Every row belongs to one group in each of 3 separate groupings. Each group adds its own fixed numbers to the row, and there is some noise. The rows also spread widely along 4 directions, which tell nothing about the answers.
In the rows, 128 means zero.
Known rows, each followed by its group in each grouping:
[216 117 133 131 125 141  87 137 133 178 153 120  33 108 176  94 157 102
 121 115 139 100 172 111 103 103 124 138 163 145]
(1) K suru
[164 129 143 147 125 126 147 117 129 142 108 146 124  97 131 149 144 117
 127 145 131 141 133 135 113 107 112 164 103 144]
(0) P Fuguv
[103 156 153 139 115 139 215 103 148 112  44 167 166 137 123 196 116 142
 101 216 124 137 156 138 113  58 107 167  85 120]
(2) K suru
[127 153 136 142 167  84 119 140 144 115 115 139 125  91 136 147 143 145
 103  93 109 176  58 130 121 110 123 206  98  89]
(3) T met
[193 149 126 118 113 146 138 141 127 155 119 120  81 114 164 105 129 123
 113 118 141  95 161 112 108 112 120 120 149 140]
(1) T met
[221 124 125 112 120 150  90 128 135 192 156  91  56  89 168  76 141 106
 129 118 139  90 153  94  88 130 140 138 165 147]
(3) E savi
[141 121 134 112 127 116 136 148 144 112 126 140  85 119 124 120 149 117
 122 101 121 156 109 134 133 115 117 132 113 122]
(2) P Fuguv
[156 102 141 120 134 136 112 145 156 124 137 105  88  97 131 105 113 131
 115  88 105 141 103 148 164 137 143 133 132 131]
(4) E savi
[164 111 128 113 131 149 143 142 144 132 119 118  89 105 136 104 137 118
 118  97 130 124 138 142 128 135 142 104 133 140]
(4) P gepep
[226  95 142 144 145 127  81 119 132 170 163 107  36  81 178  65 142 127
 121  80 117 118 101 123 144 134 114 178 148 151]
(0) K lir
[115 153 148 150 161  94 126 139 141  90 114 161 141  98 120 168 133 142
 113 120 107 183  67 144 133 113 122 199  92  86]
(3) T lir
[133 127 135 124 127 126 169 128 148 132  85 133 110 115 144 131 120 143
  97 128 114 137  97 133 146 103 117 154 108 122]
(2) K gepep
[153 153 132 144 122 130 148 132 128 130 115 134 113 119 143 165 131 118
 120 152 128 127 153 137 113 111 105 144 114 132]
(1) P Fuguv
[ 75 123 142 112 141  87 162 166 156  73  90 168 154 130  85 157 140 134
 112 111 100 194  73 152 154 104 126 151  69  97]
(2) P met
[159 135  92  85 105 187 164 135 136 128 112 111 104 124 113  82 111 106
 134 122 144 107 171 120 115 141 154  59 148 165]
(3) P gepep
[115 127 128  86 101 167 144 157 154 117  91 161 142 154  62 136 152  86
 150 166 143 139 228 151  88  81 160  61 115 109]
(4) K met
[163 131 132 127 108 155 192 104 147 134  88  85  97 106 180 102  58 169
  89 126 100 102  87 119 182 136 108 150 134 167]
(2) E savi
[142  96 123  96 129 138 115 156 160  93 140 129  66 133 122  75 114 129
 123  74 104 150  87 139 185 133 133 111 133 120]
(2) K lir
[148 152 121 125 114 138 132 122 139 142 108 123 126 106 125 146 131 115
 121 164 130 136 157 121  94 102 122 158 111 124]
(3) E Fuguv
[141 118 136 126 124 144 155 133 150 122  91 117 126 107 128 134 114 136
 103 129 118 138 127 144 146 122 134 133 113 134]
(4) E gepep
[156 140 160 155 143 119 147 117 141 127 106 125 110  84 162 152 123 145
  98 118 114 137 106 147 132 116 125 179 126 112]
(4) T savi
[159 128 141 124 136 132 137 139 143 128 113 126  94 105 151 109 135 132
 107  96 125 138 125 137 123 113 132 140 129 115]
(4) T met

New rows, each followed by its group in each grouping:
[127 129 129 108 105 180 163 141 152 115  98 133 133 139  87 138 105 103
 136 157 125 127 192 160 131 111 151  75 126 128]
(4) K savi
[118 129 122 121 131 149 175 138 150  94  92 119 128 118 124 129  94 141
 113 108 112 143 116 154 154 140 128 111 111 134]
(4) P met
[143 134 113 112 132 138 138 146 138 123 116 134 113 110 110 118 145 109
 128 119 134 140 134 128 107 129 147 106 118 128]
(3) P gepep
[131 127 160 162 137 103 137 126 140 143 101 165 158 100 105 189 142 124
 128 165 107 162 116 147 120  88 122 199  84 111]
(0) K savi
[125 131 112 123 139 137 122 147 154 104 132 117 116 113 111 119  94 126
 128  98 100 157  90 144 159 136 145 133 118 115]
(3) K savi
[165 116 143  96 113 139 142 149 137 123 128 147  80 132 120 100 153 104
 129 132 135 121 154 127 109 113 129  94 136 129]
(2) P lir
[173 150 139 137 133 123 137 124 133 163 127 127 103  96 149 142 147 113
 126 142 136 125 137 114  81 121 128 157 127 128]
(3) P savi
[182 136 154 131 122 124 114 153 122 155 135 162  98 122 126 155 183  89
 144 162 144 123 192 128  79  97 122 118 128 123]
(1) P lir
[135 163 114 146 137 134 162 115 136 115 104 121 121  95 147 152 104 140
 113 134 118 147 104 133 128 128 109 166 103 131]
(3) P Fuguv
[ 81 125 151 112 133  96 169 162 150  84  81 186 166 135  73 178 161 121
 121 147 114 184 106 148 125  89 134 129  73  95]
(2) P gepep
[214 136 106 114 109 178 156 125 124 169 122  81  46 105 196  74  99 130
 113 109 137  68 160 106 122 147 113 101 168 185]
(1) P met
[ 79 126 136  94 116 122 175 166 153  75  82 172 160 145  66 148 135 120
 127 138 116 170 125 152 135  98 137  97  85 111]
(2) P met
[127 117 109 100 102 177 180 133 155  97  95 109 104 139 122  97  59 138
 116 116 105 119 117 139 190 136 137  88 131 150]
(2) K savi
[142 128 139 113 129 113 162 140 145 127 105 132  98 112 144 115 138 139
 107 106 117 139 100 127 128 117 114 146 112 126]
(2) P met
[202 139 154 133 123 134 118 139 121 172 134 146  84 115 149 141 176  93
 133 162 145 101 195 117  70 100 113 127 137 133]
(1) P lir
[153 125 135 129 122 137 133 137 141 114 112 128 111 115 141 137 111 140
 111 140 116 131 131 133 150 106 121 147 118 145]
(1) E suru
[158 135 128 114 140 112 108 155 137 150 141 138  93 106 120 112 178 103
 133 110 137 145 134 119  76 115 140 134 120 112]
(3) P met
[167 117 136 139 120 149 141 120 140 148 111 130 118 105 127 129 115 122
 133 145 117 128 143 133 133 115 132 148 118 145]
(0) K savi
[140 143 145 116 103 148 202 122 134 132  77 148 136 129 131 155 117 125
 120 176 132 115 161 128 110 104 121 120 117 138]
(2) P savi
[169 102 123  79 111 179 131 153 143 109 139 128  75 135 105  78 135  94
 149 103 138 115 189 148 130 143 157  36 158 152]
(4) P lir
[161 139 128 110 127 141 128 133 136 122 124 144 100 116 124 107 145 110
 128 123 145 132 157 123  97 104 153 121 139 125]
(3) T suru
[164 111 146 127 131 114 142 128 148 147 107 115  89  99 165 108 134 150
  86 108 114 127  83 116 145 114 112 173 118 133]
(2) E gepep
[118 141 130 105 116 146 142 135 144 104 100 156 155 131  81 148 132 105
 135 172 133 147 169 129 104  91 151 122 106 125]
(3) E suru
[181 120 153 153 128 129 126 116 132 173 118 130 107  91 146 131 132 121
 126 141 116 127 127 127 118 109 124 177 120 139]
(0) K savi
[169 131 156 139 132 134 153 115 137 145 104 144  92 106 150 149 162 113
 119 152 143 121 178 136  80  94 126 146 124 132]
(4) P suru
[185 120 147 137 122 147 140 108 141 154 107 108  77  92 174 112 125 140
  99 136 131 107 144 124 119 111 120 161 138 151]
(4) E suru
[132 123 167 129 152  81 128 146 147 100 110 175 101 110 136 141 169 139
  99 105 121 167  83 136 129  83 126 185 105  93]
(2) T suru
[121 114 140  75 107 135 143 176 149  86 115 167 122 146  74 109 147 104
 140 111 126 154 147 145 139  98 166  71 123 106]
(2) T savi
[142 154 151 166 126 143 203  97 141 134  73 119 141  90 166 182  87 150
 102 166 119 122 130 150 125 125 109 165 111 137]
(4) P savi
[163 145 159 142 136 138 159 115 136 124  98 141 116 103 151 153 128 134
 108 144 128 129 150 144 120 107 120 154 123 116]
(4) T lir
[165 148 128 108 106 183 196 113 133 139  74 114 116 123 149 112 103 133
 111 148 143  94 195 134 106 111 131  99 141 150]
(4) T met
[179 110 162 153 142 103 111 134 130 154 141 144 102  83 138 135 161 120
 128 110 118 148 100 132 118 123 124 181 113 135]
(0) P savi
[160 128 120 103  93 175 150 148 139 127 114 115 123 128 118 120  98 110
 128 153 120 104 176 131 144 120 136  82 141 158]
(1) E savi
[153 129 118 122 121 154 131 151 142 126 129 115 102 125 124 127  99 118
 128 119 110 122 140 140 155 126 134 108 133 136]
(1) K savi
[121 142 101 107 121 178 180 125 144  81  98 119 125 124 113 114  75 136
 123 127 124 136 125 140 160 141 144  95 126 163]
(3) P suru
[103 141 125 107  89 192 226 125 134  69  51 156 207 142  68 157  58 132
 133 185 121 132 168 161 168 116 149  80 101 155]
(0) T savi
[152 147 104 130 135 143 139 120 146 146 109 103 103 103 154 113 104 137
 110 119 119 130 109 119 123 123 122 159 124 129]
(3) K met
[200 112 155 133 138 126 103 136 139 170 152 118  55  87 166 104 168 105
 121  94 131 121 139 131  95 129 139 139 145 127]
(4) P savi
[153 164 119 105  97 165 168 120 134 152  83 124 146 122 120 132 123 113
 122 194 143 110 197 106  72  98 133 123 124 145]
(3) E met
